The rows come from 5 hidden closed curves, with some noise, and rows from the same curve form a group. Each curve winds through 8 dimensions. The rows are also pushed far along 5 directions, which tell nothing about the answers.
(in the rows, 128 means zero)
Some rows, each with its group after it:
[131 156  97 128 127 153 160  60 196 171 138 115 133 157 156  94  97  92]
palit
[129 121 144 103 130  94 124 153 130 111 172 123 123 145 114 161 115 117]
laku
[ 87 164 133 143 173 131 113 113 101 105 160 110  83 143 118 127 153 152]
dofiz
[113 152 132  99 144 152 133 123 113 113 158 144 139 116 110 172 173 102]
palit
[ 97 106 107 154 102 120 139 133 169 118  93 113 102 138 147 127 109 170]
sizi
[ 62 141  98 135 139 108 141 148 110  90 146 120  81 138  90 132 135 170]
palit
[113 147  96 126 120 131 149  94 164 125  99 131 116 137 117 171 136  91]
dofiz
[108  97 184  75 117 151  93 147 167 115 191 144 120 128 124 224 165 115]
sizi
[118 154 128 103 121 115 149 155 120 114 162 131 149 115 100  89 124 148]
dofiz
[162 106 112 157 113 129 131 160  93 137  94 133 155 128 118  97 124 123]
zuno
[154 148 163  89 157 132 120 132 104 129 180 136 184 141 118  86 129 138]
palit
[131 198 166 102 167 123 131 132  91 123 156 115 149 147  89  54 169 147]
laku
[126 164 109 150 139 145 129 128  82 102 120 104 116 119 125  97 162 127]
zuno
[131 165 113 126 143 193 130  81 141  97 172 133 128 136 143 196 163  87]
sizi
[144 172 199  74 136  99 133 140 137 142 161 103 150 132 103  67 144 132]
laku
[165 133 151 115 135 151 135  96 126 135 146 110 156 142 128  97 108 122]
dofiz
[203 170 177  55 137 139 112 118 149 138 196 126 196 172 137  77 137  90]
palit
[173  97 181  85  91 121 102 177 145 126 153 134 161 122 146 128 134 131]
sizi
[ 85 119  91 128 131 155 107 156  90  85 150 147 117 112 123 165 162 138]
laku
[161 131 209  37 109 122 116 138 154 121 180 113 151 122 122 141 142 105]
laku
[142  37 155 131 106  92 123 149 107 154  71 138  97  93 144 161  85 149]
dofiz
[104 175 152 104 128 111 117 145 173 118 174 130 124 128 121 130 153 132]
dofiz
[123  72 143 114 113  79 130 164 120 125  95 139 124 125 113 157  98 159]
palit
[156  35 187 118 111  82  87 180  83 144  72 152 132  76 122 194 116 122]
sizi
[126 239 118 142 137 103 169  98 203 109 167  74 123 196 133  37 104 149]
sizi
[151 120 148 108 136 125 121 118 137 125 119 138 130 134 166 176 132 111]
dofiz
[133 181 148  71 118 103 163 119 162 104 171  88 125 161 104  86 123 133]
laku
[157  69 134 156 102 124 141 140  88 181  55 151 137  47 140  85 103 156]
zuno
[141  97 131  96 101 148 164  94 179 151 112 137 145 141 130 167 109 106]
laku
[162  31 136 159  65 120 135 140 135 190   5 144 120  64 154 135 101 125]
zuno
[115  88  84 120 109 179 151  92 134 124 125 150 122 111 138 170 112 130]
palit
[122 103 110 123 106 143 145 129 122 119 104 154 130 120  89 155 129 137]
dofiz
[128 119 206  96 136  63  60 222 124 114 192 135 117 155  96 164 158 125]
laku
[ 85 151 108 174 170 117 137 128  90 111 121 115 122 140 102 122 132 148]
zuno
[175 122 164 134 122 140 129 119 129 154 131 143 139 123 108 112 116 127]
sizi
[188 120 108 146 110 121 139 110 103 153  81 125 132 118 129  54  85 124]
sizi
[ 96 164 102 175 153 131 142 117 102 110 120 116  88 128 127  77 128 189]
zuno
[162  73  84 144 122 194 110  79 107 128  94 155 138 121 166 189 114  89]
palit
[158  64 174 126 118  79  98 184 101 167  80 157 149 111 107 142 119 123]
sizi
[150  80 111 143  63 129 153  93 242 193  57 134 118 143 171 114  74 124]
laku
[132  93 102 134 121 163 129  97 125 132  98 171 105 135 107 191 118 114]
sizi
[130 152 102 201 151 113 132 146  84 114  92 128 135 131 112  96 123 157]
sizi
[155  82 165  95  95  86 124 162 141 168  89 157 151  98 106 155 120  95]
dofiz
[152 114 153  95 132 144 116 154 107 115 171 154 160 143 108 151 142 129]
laku
[143 187 137 115 139 109 114 168 111 131 166 120 153 139 128  23 150 141]
laku
[171 101 156 116 124 128 125 158  91 135 116 148 176 126 117 113 122 136]
dofiz
[181 108 134 109 104 118 134 113 181 156 156 121 151 160 152 113  73  96]
zuno
[178 166 129 118 125 107 157 102 172 135 143 105 146 175 142  81  90 117]
laku
[128  71 151 104 136 104 104 163 108 168 122 161 152 112 139 177 130  91]
dofiz
[121 178 119 112 161 168 137  92 110 109 135 131 144 154 109 126 176 116]
laku
[ 77 150 151  65 151 118 111 142 139  75 219 115 119 165  95 186 148 122]
dofiz
[120 150 139 136 174 123 108 151  60 119 140 141 148 133  87 116 167 131]
sizi
[167  81  80 166  92 165 144  96 131 141  55 133 127 118 154 149 108 100]
zuno
[ 98 165 105 127 131 109 138 141 149 110 133 123 104 156 127 137 147 123]
sizi
[107 112 111 133 113  80 116 181 123 126 124 130 118 122 124 109 122 145]
palit
[171 111  95 152 134 190 131 112  71 157 118 154 188  73 170 104 135  94]
sizi
[117 158 126 129 130  86 149  97 198 152 143  95 107 160 142 101  88 115]
laku
[125 158 147 111 135  88 125 135 119 100 149  91  96 142 109 110 121 133]
palit
[120 211 108 153 163 145 147 103  98  84 131 105 112 163  96 104 169 136]
palit
[133  83 119 149 148 166 123  98  73 140 110 147 142  86 139 166 115 117]
zuno
[104 128 115 157 141 104 117 118 167 150 126 129 100 160 132 146 114 118]
laku
[115 153  78 170 132 155 135 107 139 127 130 123 141 124 155  89 120 135]
palit
[ 86 179 121 121 139  91 143 108 200 144 157  99  99 183 120 103 116 115]
palit
[102 168 136 162 155  29 122 221  78 115 116 122 121 124 112  59 137 185]
zuno
[107  80 125 101 115 133 123 151 106 118 144 154 122 103 114 170 126 142]
palit
[112 127 147 166  88  47 133 160 195 149  60 113  79 111 132 109  99 162]
dofiz
[ 94 159 105 147 152 133 136 118  86  86 135 118 115  93 121 140 147 149]
zuno
[144 210 110 139 151 155 152  70 144  96 148  87 111 198 122  78 139 129]
zuno
[128 183 110 155 127 117 177 100 144  92 103  88  97 159 115  87 112 166]
palit
[130  95  89 149 112 157 139  92 128 117  81 143 118  80 169 187 116 124]
zuno
[110 112  91 157 163 136 124 119  86 138 143 147 132 134 120 143 112 119]
zuno
[139 137 155 131 127  61 122 180 103 123  91 128 131 107 107 125 137 127]
dofiz
[134 114 138 168 124  80 112 177 107 129  94 132 115 107 122 149 123 124]
sizi
[124 138  78 185 132 160 150  68 138 109  71 110  82 172 131 139 120 137]
zuno
[125 173  86 118 178 179 169  94  54 114 173 133 146 139 127  71 139 149]
dofiz

New rows, each followed by its group:
[123 140 130 127 140  85 121 164 119 114 133 144 125 134 132 131 130 151]
zuno
[154 120  96 133  80 115 143 108 202 138  81 110 106 162 160 121  99 103]
sizi
[137 153 139 101 161 133  89 149  89 100 177 137 153 157 110 125 164 118]
palit
[107 125 131 170 143  80 138 147 116 137  93 110 122 134 110 110 105 149]
zuno
[108 119 100 175 118  80 116 127 174 139  92 115  69 158 139 132  96 133]
laku
[162 127 173 109 156 129 119 131  77 149 153 128 170  99 130  99 122 118]
zuno
[169 105 180 122 124 100  99 209  64 135 136 129 162 120 106  74 135 146]
zuno
[119 124 101 144 116 127 132 126 143 130 130 110 118 134 139 111 108 122]
dofiz
[129 133 151  80 107 115 121 136 155 104 148 132 107 121 120 175 141 117]
dofiz
[164 132  89 120 108 180 171  63 170 148 130 143 164 114 164 111  98 119]
zuno
[161  90 127 103 151 183 113 121  43 134 133 180 159  78 153 177 157 103]
dofiz
[119 147  93 151 145 175 151  57 135 110 128 104 120 156 128 131 114 126]
dofiz
[ 98 152 139 151 152  70 114 176 109 117 164 100  95 160 100  74 113 162]
zuno
[ 80 159  77 175 160 150 113  96 118 111 142 112  86 149 126 124 135 124]
palit
[ 52 142  95 111 149 133  81 164  96  58 163 135  86 137 109 217 197 113]
laku
[126 145  93 165 113 126 146 108 162 135 102 102 112 129 160 111 119 111]
sizi
[114 118 131 131  95  63 132 140 192 118  68 116  87 140 122 190 117 109]
dofiz
[124 133 103 152 104 106 135 142 165 110 107 101 105 179 117 127 121 123]
zuno
[168 137 139  87 147 147 148 121  85 124 164 141 190 125 127  86 119 140]
palit
[122  51 108 131 101 109  98 151 136 121  82 150  98 138 139 224 114 100]
palit
[146 138 160  97 155 133 107 127 112 120 148 147 137 140 142 155 151 125]
zuno
[149  94 151 138  80  56 151 180 160 169  78 122 150 103 121  74  84 152]
zuno
[137  91 119 151  96 133 133 122 163 150  87 125 116 104 166 158 117 112]
sizi
[ 96 153 102 146 155 117 136 140  94 132 129 134 147 113 105 118 143 114]
dofiz
[126 177  68 163 158 134 166  74 110 119 141 102 123 137 141  85  96 123]
laku
[126 189 137 146 136  62 150 138 172 117 122  80 113 206 102  71 114 144]
zuno
[138 140 149  96 117 150 119 132 126 125 141 120 134 118 130 127 166 107]
zuno
[119 127 113 161 135  78 142 159  64 115  53 118 106 116  96  97 130 161]
laku
[111 114  98 182 152 114 134 137  95 165  82 145 128 120 142 101 114 139]
zuno
[171 104 191  85 109  64  83 183 165 159 164 135 138 141 141 118 107 110]
laku
[118  97 107 154 145 121 129 122  72 133 104 137 126  83 134 135 102 137]
laku
[145 144 122 161 110  98 138 145 158 154 111 110 148 120 156  43  93 148]
palit
[ 73 133 131 133 187  95 104 178  48 136 147 149 129 115  98 139 168 125]
dofiz
[170 148 123 130 114 134 144 129 117 139 112 114 154 128 126  72 138 110]
zuno
[134 109 155 136 111 131 121 171 111 142 121 148 124 110 103 121 141 144]
palit
[ 82 174 155  65 162 168 100 146 109  99 239 137 140 129 106 137 199 128]
zuno
[118 128 130 113 168 192 116  76 105 119 159 144 143 133 136 191 151 104]
zuno
[103  46 154 140 101  93 102 171 137 138  83 154  82  99 135 183 108 176]
zuno
[157 117 121 158 147 150 125 116 111 172 128 151 157 127 138 111 121 108]
laku
[154 130 177 111 142 115 103 154  79 117 142 126 145 102 119 108 139 145]
laku
[108 171 114 153 101  70 168 147 184 117  98  91 102 138 127  90 114 155]
palit
[161  70 172  92 101  99  85 192 108 122 135 142 138 118 119 180 136 101]
zuno
[151 127 154 119 119 103 134 161 111 133 131 131 164  80 143  86 116 155]
zuno
[165 142 118 152 126  92 115 155 103 126 113 111 154 118 150  51 109 139]
palit
[139  90 144 139 147 172  95 148  39 110 116 152 132 109 110 159 165 139]
zuno
[ 99 137  97 152 115 155 141  81 157  96 115 107  93 134 107 159 116 137]
dofiz
[100 115 102 143 129 131 116 160  90 126 129 150 147  87 104 143 143 116]
dofiz
[134 127 157  98 132  70  89 187  78  99 141 121 112 131  90 111 136 137]
sizi
[178 118 149  71  93 139 130 116 183 182 166 133 172 115 171  87 104  83]
laku
[150 104 175 118 125 126 123 149  89 137 106 128 154  93 110 123 139 134]
zuno
[112 120 130  92 123 148  74 148 163 106 200 145 142 145 149 181 150 101]
palit
[ 50 160 120 173 160  77 129 161  72  80 108  97  75 106  74 131 154 178]
zuno
[152  58 161 141  67  85 130 156 198 203  45 148 114 117 131 145  96 113]
palit
[127 172 126 117 166 129 121 148 100 125 167 145 163 139 143 102 156 129]
zuno
[115 152 122 114 144 144 127 129 117 103 141 140 119 159 100 171 171 107]
palit
[ 94 119 152 155 114  29 119 191 167 154  97 109  87 155  98  70  96 178]
palit
[137 123 209  35 122  96  83 161 182 101 198 142 119 158 139 203 148 125]
zuno
[124  83 128 140 109 143 102 147 121 115 117 141 113 133 107 165 133 135]
dofiz
[120 157 109 127 144 129 164 124 114 133 139 135 157 124 126  84 118 146]
dofiz
[110 143 139 127 100  72 120 171 175 105 126  90  97 150 133 128 129 129]
zuno
[ 89 168 115 141 150 119 126 157  99 127 152 142 141  97 102  97 156 139]
dofiz
[110  62 115 158 159 154  87 145  70 155 121 188 138 101 125 203 142 110]
laku
[121 102 118  95 117 190 136  47 186 134 131 124 130 129 170 203 127  88]
sizi
[144 108 128 100  84 109 116 142 188 121 118 120 111 159 147 155 122 104]
sizi
[123 113 104 141 154 142  95 125  76 105 131 136 126 127 134 161 134 111]
palit
[120 129  99 154 134 130 146  91 168 163 127 121 118 157 152 104  90 121]
zuno
[125 122 143 132 101  59 118 162 159 120 112  98 100 130 125  88  98 163]
palit
[142 104 145 128 125 115 107 151  91 115 130 120 124  99 130 141 125 123]
zuno
[164 142 174 121 128  92 115 193  97 171 134 141 156 126 100  49 144 127]
palit
[131 144  79 180 154 132 113 140  56 103 110 125 147 107 141  80 134 146]
palit
[ 90 101 142 122 117  49 134 147 172 143  78 118  69 163 101 175 115 126]
dofiz
[178  96 124 158  61  80 151 139 200 154  35 118  99 142 158 126  81 121]
sizi
[ 83 109 129 133  95 101 134 125 190 129  90 111  64 127 124 165 126 141]
zuno
[ 88 151 135 103 107  79 119 128 213  83 135  98  66 154 149 201 132 126]
zuno
[185 126 129 118 110 154 151 122 111 165 112 137 184  98 134  67 129 108]
zuno
[143 133 156 164 128 118 116 137 120 137  76 115 114 127 120 106 145 143]
laku
[133 113 151 123 135  79 109 187 118 144 118 153 146 125 144 127 132 138]
zuno
